The rows come from 5 hidden closed curves, with some noise, and rows from the same curve form a group. Each curve winds through 8 dimensions. The rows are also pushed far along 4 directions, which tell nothing about the answers.
In the rows, 128 means zero.
Known rows, each followed by its group:
[ 78  94 157  80 132 111 191  86  57 100 142 134  92 147 125 163 130] -> Dogi
[125  75 158 102 153 124 211 122  76  95 133 186 130 134 141 143 108] -> pugi
[151 147 110 131 103 139  94 142 162 149 141 118 143 131 150 118 101] -> pugi
[ 82  81  79 170 152 123 134 147 107 190 154 135  89 122 131 132 138] -> Zabu
[114  97 155 106 129  94 174 101  97  98 101 130 177 105 128 135 132] -> Dogi
[136 138 127 172 182 159 135 147 119 139 141 168 136 120 137 118  88] -> dibom
[157 155  90 151 128 156  75 178 161 155 133  97 125 136 133 121 131] -> pugi
[143 155 153 138 137 164 130 127 116 143 133 164 119 141 126 108  78] -> Zabu
[157 177 154  57  57  85 136  87 116  50  97 110 139 136 114 116 124] -> pugi
[157 126 121 127 134 145 134 151 147 126 131  90 137 108 155 137 115] -> Pitun
[156 149 119 170  70 128  77 119 173 140 154 112  99 143 106  87 122] -> dibom
[112 117 122  86 116  97 138 112 147 105 101 101 185  96 159 148 163] -> Dogi
[159 145 105  99 108 133 109 157 153 136 100  97 157 122 142 139 131] -> dibom
[105 104 126 139 119 113  90 163 144 142 131  92 156 163 156 186 157] -> Zabu
[144 129  76 153 177 171 171 152 114 177 120 169 142  88 144 113  74] -> dibom
[113 154 121 132  98  87  67 143 148 114 105  94 183 137 141 133 164] -> Pitun
[ 81  77  86 135 115 104 143 170  84 148 128 116 104 173 131 176 179] -> dibom
[168 142 152  97  87 158 134 102 147 147 143 151 103 126 135  82  74] -> pugi
[117 138  73 144 171 130 112 156 165 139 117 110 134  93 152 155 168] -> dibom
[ 78  72 139 145 135  98 139 128 103 119 164 143  84 167 133 167 163] -> Pitun
[175 172 121 101  77 102 103 123 175  88  94 111 163 116 136 116 136] -> Pitun
[100 122 139 105 187 119 151 114 116  89 131 131 145 115 139 177 144] -> Pitun
[173 171 146  81 141 120 135 131 131  53  95 138 173 115 132 132 127] -> Zabu
[127 129 112 121 193 138 149 165 117 113 117 150 161 120 164 169 120] -> Dogi
[120 159 149  74  97  72 104 118 137  73  87  90 169 140 136 176 158] -> pugi
[ 80  89 103 174 121  84 115 148 107 134 135 137 137 157 134 142 178] -> Pitun
[143 143  78 145 164 147 114 170 169 166 100 109 193  86 167 152 118] -> pugi
[105 108 120 144 124 109 151 139  73 101 129 120  94 159  98 134 165] -> pugi
[139 121 200  58 114 130 155  88 110  85 127 135 115 134 114 115 123] -> pugi
[111  91 103 134 160 119 196 112  93 133 134 166 125  98 134 135 102] -> Zabu
[145 126 111  99 138 132 167 119 162 102 103 169 190 101 167 154 135] -> Zabu
[ 81  65 134 132 170 138 188 120  78 168 143 170 104 121 135 141 116] -> Dogi
[147 174 133  93 126 139  97 126 142 132 117 126 122 132 120 126 106] -> Dogi
[127 136  98 155 122 121  91 179 137 153 109 110 157 137 152 132 137] -> Dogi
[167 128 143 109 184 167 184 122 116 107 122 170 114  95 107 114 105] -> Zabu
[133 101 155 130 160 176 199  93  97 147 153 204 101 102 118  73  86] -> Zabu
[151 169 188  68  83  94 124  89  99  54 120 109 110 148  98 111 107] -> Zabu
[146 134 156 146 115 123 163 105 101  95 144 132 114 129 128 114  71] -> Dogi
[135 123 141  67 163 122 166 128 124 102 100 171 162 109 152 156 123] -> Dogi
[171 172  92 121 186 183 122 142 188 140 116 123 146  61 148 112 120] -> dibom
[150 156 124 106 129 153 102 116 171 141 123 108 158  96 133 105 120] -> Pitun
[111  86  92 136 171 102 186 158 105 101  94 111 187 102 160 188 161] -> Pitun
[127  83 138 100 177 113 194 131  96  84 116 161 165  98 143 144 137] -> Zabu
[124  95 131 123 116 119 182 141  83 102 105 116 149 134 137 144 143] -> Dogi
[100 134 145  86  64  69  56 146 134 106 102  38 154 182 132 184 188] -> dibom
[152 164  60 155 100 115  74 177 173 140 106 102 136 135 137 137 155] -> pugi
[ 74 127 137 147  89  78  89 124 102 122 134 125 124 175 122 135 158] -> pugi
[156 114  90 152 161 161 195 134 116 125 134 182 104 104 129 111 111] -> Pitun
[130 143 129 160 102 166 135  94 109 175 154 137  86 115  97  47  82] -> pugi
[ 80  96  77 151 105  92 158 144  60 122 131 133  88 171 114 151 172] -> pugi
[159 160 139 100  79 123 114 117 129 129 110 100 143 124 126 103  88] -> dibom
[113 127  75 184 127 140 112 144 153 166 132 130 152 126 142 128 144] -> Zabu
[ 88  81 109 168 129  86 163 131  84 132 135 151 131 137 134 146 130] -> Dogi
[138 144 139  81  94  92 136 104 142  81 101 138 155 118 146 129 142] -> Zabu
[179 139 144 122 149 184 131 123 171 154 150 173  92 104 126  95  80] -> Dogi
[180 134 125 103 156 157 135 139 189 140 118 143 169  81 167 132  93] -> Pitun
[112 129 120 153  71 105 100 134 107 138 133  50  86 156 109 123 144] -> dibom
[190 163 142 135  86 145  91 115 187 153 127 142 150 103 126  60  72] -> dibom
[130 134  97 112 203 129 143 162 150 114  87 146 190  95 153 191 151] -> pugi
[157 173 153 104 155 161  82 118 185 154 127 109 148  90 133 111  88] -> Dogi
[166 155 160 108 125 146  96 115 181 118 153 127 107 121 136 117  99] -> Pitun
[ 98 109 125 171 158 116 139 151  84 122 134 139 144 146 138 144 129] -> dibom
[ 95  76 139 146 114 127 121 133 115 159 161 115  96 159 128 134 148] -> Zabu
[120 151 150 117  83 112 112 104 116  90 124 112 121 159 104 115 157] -> Zabu
[147 107  88 166 194 170 135 175 143 169 140 142  95 111 118 136 135] -> Zabu
[103  94 130  88 134 127 198  89  85 132 124 156 140 110 129 136 108] -> Pitun
[143 123  82 148  77  99  81 178 170 120 113  85 144 154 143 149 187] -> dibom
[ 98 122 125 171 112  94 138 114  92 108 150 151 109 157 117 125 121] -> dibom
[123 122 158 121 173 160 193 103  72 140 120 155 126 100 112 112  72] -> Pitun
[101 119 155 125 198 158 189  82  74 133 157 176 102 109 113 128  65] -> Pitun
[162 156 118 128 154 139  69 158 214 154 117 111 162  93 161 145 114] -> Dogi
[ 82 112 135  88 136 113 204  91  43 112 126 155 110 138 117 151 110] -> pugi
[104  88 111 135 163  97 193 127  92 108 113 168 170 108 148 158 125] -> Dogi
[126 128  90 173 155 167 135 157 117 184 138 184  97 129 123  97 109] -> Pitun
[ 89 106 125 137  59  74 118 130  77 131 126  89 109 176 117 137 141] -> dibom

New rows, each followed by its group:
[158 116 111 121 142 135 139 156 146 122  87 122 180 106 120 134 162] -> Dogi
[ 89 112 121 113  94 116 125 132  89 148 129  98  94 166 118 145 156] -> Dogi
[159 133  74 154 167 152 160 163 143 114 120 123 139  94 149 139 130] -> Pitun
[ 82  76 152 122  82  86 148 116  74 126 136  78 116 158 129 151 140] -> Pitun
[ 91 145 188 112  93  91  96  82  93 104 156  97  89 165  98 120 118] -> Dogi
[180 170 127 106  80 157 112 118 180 128 116  90 143  99 149  90 103] -> Dogi
[168 167 123  73 138 117  92 135 196 109  94  94 183  72 159 132 132] -> Zabu
[108 124 139 101 150  87  98 128 161  98 109  87 179 112 148 184 170] -> Dogi
[ 88  85 152 142 127 116 128 137  81 136 145 126  94 167 103 129 166] -> Dogi
[141 129 107 192 105 155 118 153 120 164 148 117 102 139 132  86 100] -> Dogi
[121 154 137 155  91 134  89 125 112 170 135 136  87 156 104  83  98] -> Pitun
[125 137 165 143 114 158 148  76 109 158 153 130 104 124 104 101  55] -> Zabu
[130 170 144  97 101 138 115 110 122 116 127 149 121 154 129 115 114] -> Zabu
[118 140 138  80  54  85 108  96 155 102 122 106 134 148 144 147 151] -> Zabu
[ 70  53 131 135 116  94 179 131  52 132 140 101 112 154 136 167 144] -> Pitun
[121 123 147 110  78  85 123 120 119  76 124  71 113 164 123 170 160] -> Dogi
[174 166 185  94 117 171 114  84 165 161 136 136 116  88 123  68  44] -> Dogi
[114  66 148 144 153 124 171 147  96 125 140 149 125 149 137 165 132] -> Zabu
[100  97  70 174 150  78  94 183 163 135 113 107 174 127 168 195 183] -> Dogi
[138 127 174 107  98 134 154 110  92  96 137 127 109 144 133  99 106] -> Dogi
[117 154 155  95 123  97  90 114 150 108 113 104 157 131 139 159 131] -> Pitun
[172 146 111 130 171 195 120 141 193 164 124 159 159  74 153  91 116] -> Zabu
[142 132 154  68 130 129 142 106 151 120  98 125 176  87 153 126 121] -> Dogi
[150 111 152 137 148 155 139 138 134 147 142 136 130 129 137 136  86] -> Zabu
[ 94 136 133  96  91 109  89 122 130 139 121  93 116 156 130 146 169] -> pugi
[137 153 182  86  85 102 145  65  91  72 133 112 120 130  96  96  89] -> Zabu
[158 136 115 132 155 124 154 131 129  96 112 147 166  92 134 114 114] -> Zabu
[120  97 112 169 111 132 118 156 117 158 153  77  93 144 136 133 124] -> Pitun
[199 202 136 107 144 184 116 117 182 107 110 148 158  91 122  84 100] -> Zabu
[143 139  78 103 148 116 167 147 124  91  92 151 168 108 147 158 148] -> pugi
[157 170 133 102 157 176 137 112 127 150 134 167 104 112 115 102  61] -> Dogi
[ 89  80 130 148 143  92 164 114  93 125 124 132 150 115 121 144 139] -> Dogi
[118 123 194  98  47  84 125  93  87  81 137  74  71 185  91 140 133] -> Dogi
[136 135 126 117 128 133 162 121 100 116 113  99 128 107 125 124 112] -> dibom
[143 108 139 141 131 161 131 139 119 168 140 159  74 142  89  99 120] -> Dogi
[122 124 121 160  86 113  97 144 130 133 145  76  77 168 114 148 143] -> Dogi
[ 96  89 192 124 105 100 178  95  65  91 128 142 127 171 118 155 121] -> Zabu
[137 158 129 133 111 132 109 120 139 153 138 119  87 127 121 116  88] -> dibom
[136 128 165 116  85 101 175  92  84  63 126 120 137 135 132 113 103] -> Dogi
[195 162 170  54 112 135 105 127 181  88  83 118 167 109 121 116 140] -> Dogi
[ 80  86 103 151 127  71 163 157  50  97 119 123 114 174 121 182 165] -> pugi
[143 121 145 155  96 158 117 140 107 176 138 112  69 158  84  96 109] -> Dogi
[ 89 116 156  76 125 134 176  82  70 129 135 158  96 139 119 125 115] -> pugi
[121  96 164 118 134 121 149 130 100 115 120 141 153 134 136 124 128] -> dibom
[132 184 121 105  91 122  54 144 168 125 118  96 150 159 148 139 143] -> Zabu
[122 106 153 134 110 126 161  78 107 145 144 149 126 108 109  85  91] -> dibom
[103  86 117 142 184 113 188 126 104 123 134 174 141 106 145 165 112] -> Dogi
[149 123 187 125 120 152 169 100  92 108 146 178 116 142 116  89  73] -> Zabu
[143 114 175 103  91  99 188  89  82  66 107 117 145 126 111 120 108] -> Dogi
[131 127  98 140 154 136  79 170 179 140 143 105 122 135 161 171 156] -> Pitun
[ 89 106  93 182 149 163 128 138 107 205 179 130  47 147 122 131 107] -> Dogi
[102 110  83 200 169 140 127 150 122 182 156 184 100 141 124 138 115] -> pugi
[109 145 122 142  90 123 101 133 109 140 142 145  79 179 115 115 134] -> Zabu
[122 126 115 172 144 143  68 162 159 190 138  78  97 120 113 124 141] -> Zabu
[ 86  95 116  98 172 110 196 112  84  87 122 138 120 108 137 165 169] -> dibom
[ 76 117  75 152 174 132 101 162 135 160 133 143 132 144 139 168 189] -> pugi
[173 135 127 170  97 138 105 141 166 141 146 115 105 121 131  93  99] -> Pitun
[182 141 122 140 188 222 181 141 127 158 141 183 125  86 148  79  53] -> Dogi
[113 100 118 150 120 146 183 100 105 154 151 191 105 138 129 115 101] -> Zabu
[114 140 125 105 124 103  93 146 157 114  95 103 167 129 152 156 184] -> Zabu
[115  82 143 174 117 145 109 137 123 187 177 112  54 150 105 105 119] -> Zabu
[144  94  92 177 177 157  95 197 176 177 135 113 119 113 137 140 165] -> Zabu
[102 110  86 186 109 109  74 145 165 185 140 110 140 126 130 124 156] -> dibom
[171 164 107 167 131 130  87 164 184 120 123  92 158 117 155 138 108] -> Dogi
[ 87 127 127 144  98  77 109 131  93 108 121  77 130 146 131 139 157] -> dibom
[110  93 106 201 146 171 136 155 134 191 150 161 126 150 142 138 116] -> Zabu
[115 148 172  83  54  92 126  71 103 103 125  84 140 138 125 113  98] -> pugi
[104 139 118 117 127 128 107 126 123 161 144 156  97 151 128 130 118] -> dibom
[130  94 131 126 117 131 190 106 108 104 144 150 115 117 143 111 124] -> Dogi
[137 125  97 107 136 107 153 133 132  95 101 131 163 117 125 159 159] -> Dogi
[105 150 149  80 132 101 114 132 103  82 102  87 146 146 137 170 165] -> Pitun
[113 115 104  76 138  76 143 148 125  79  95 125 154 133 155 196 182] -> Zabu
[168 155 109 153 108 138 107 155 160 118 116  99 164 114 156 110 115] -> Dogi
[152 120 133  71 159 126 137 152 150  93  89 140 167 118 131 168 174] -> Dogi
[ 85  95 160  72 148 116 216  71  54  90 144 152  98 131 128 160 111] -> Dogi
[151 127 149  58 122  79 141 108 162  42 100 137 172 115 146 171 167] -> Dogi
[116 128 171  85  76 118 156  74  95  93 142 155  81 167 104 114 129] -> Zabu
[ 98 123 132 155  95 118 117 119  95 121 143 122  94 174  99 120 163] -> Zabu
[168 163 110 103 180 160 128 170 155 122  91 144 197  94 173 142 105] -> Dogi
[157 114 120 156 101 139  96 144 180 160 132 102 133 121 125 111 143] -> dibom
[130 166 115 172  72 111  69 123 134 161 148 112  97 150 110  81  92] -> Dogi
[119  82 149  88 174 131 202 114  84  96 130 156 106 119 113 157 139] -> Zabu
[147 120 129 116 180 150 166 150 152 104  91 159 215 107 168 177 135] -> Zabu
[112  85 158  74  91 116 184  87  93 108 137 145 103 141 129 126 140] -> pugi
[131 133 148  87 175 159 172  98 125 109 115 138 152  91 124 136 126] -> Zabu
[151 139 158 151  80 156  97 128 122 165 147  97  54 163  83  93  95] -> Dogi
[108 123 138 139 138 126 110 143 116 128 137 114  81 157 117 145 156] -> Pitun
[129 104 168  80 142 108 188 111  90  88  88 139 186 104 137 142 124] -> Dogi
[ 81  97 108 161 143 161 148 131  78 194 172 138  48 153 116 132 111] -> Dogi
[147 114 152  68 139 126 172 135 105  87  84 121 163 125 121 156 153] -> Dogi
[135 156 103 120 158 124 109 155 158 127  96 122 169 112 144 168 135] -> pugi
[117  84 150 120 101 123 205  87  80 100 150 157  96 129 131 104 119] -> Dogi
[160 114 137 133 157 181 187 122 108 139 153 139  99  96 136 104  63] -> Pitun
[ 64  81 115 179 141  95 131 124  84 141 153 123 113 150 105 143 162] -> Dogi
[109 124 102 163 131 145  92 156 124 178 141  96 114 131 125 105 144] -> dibom
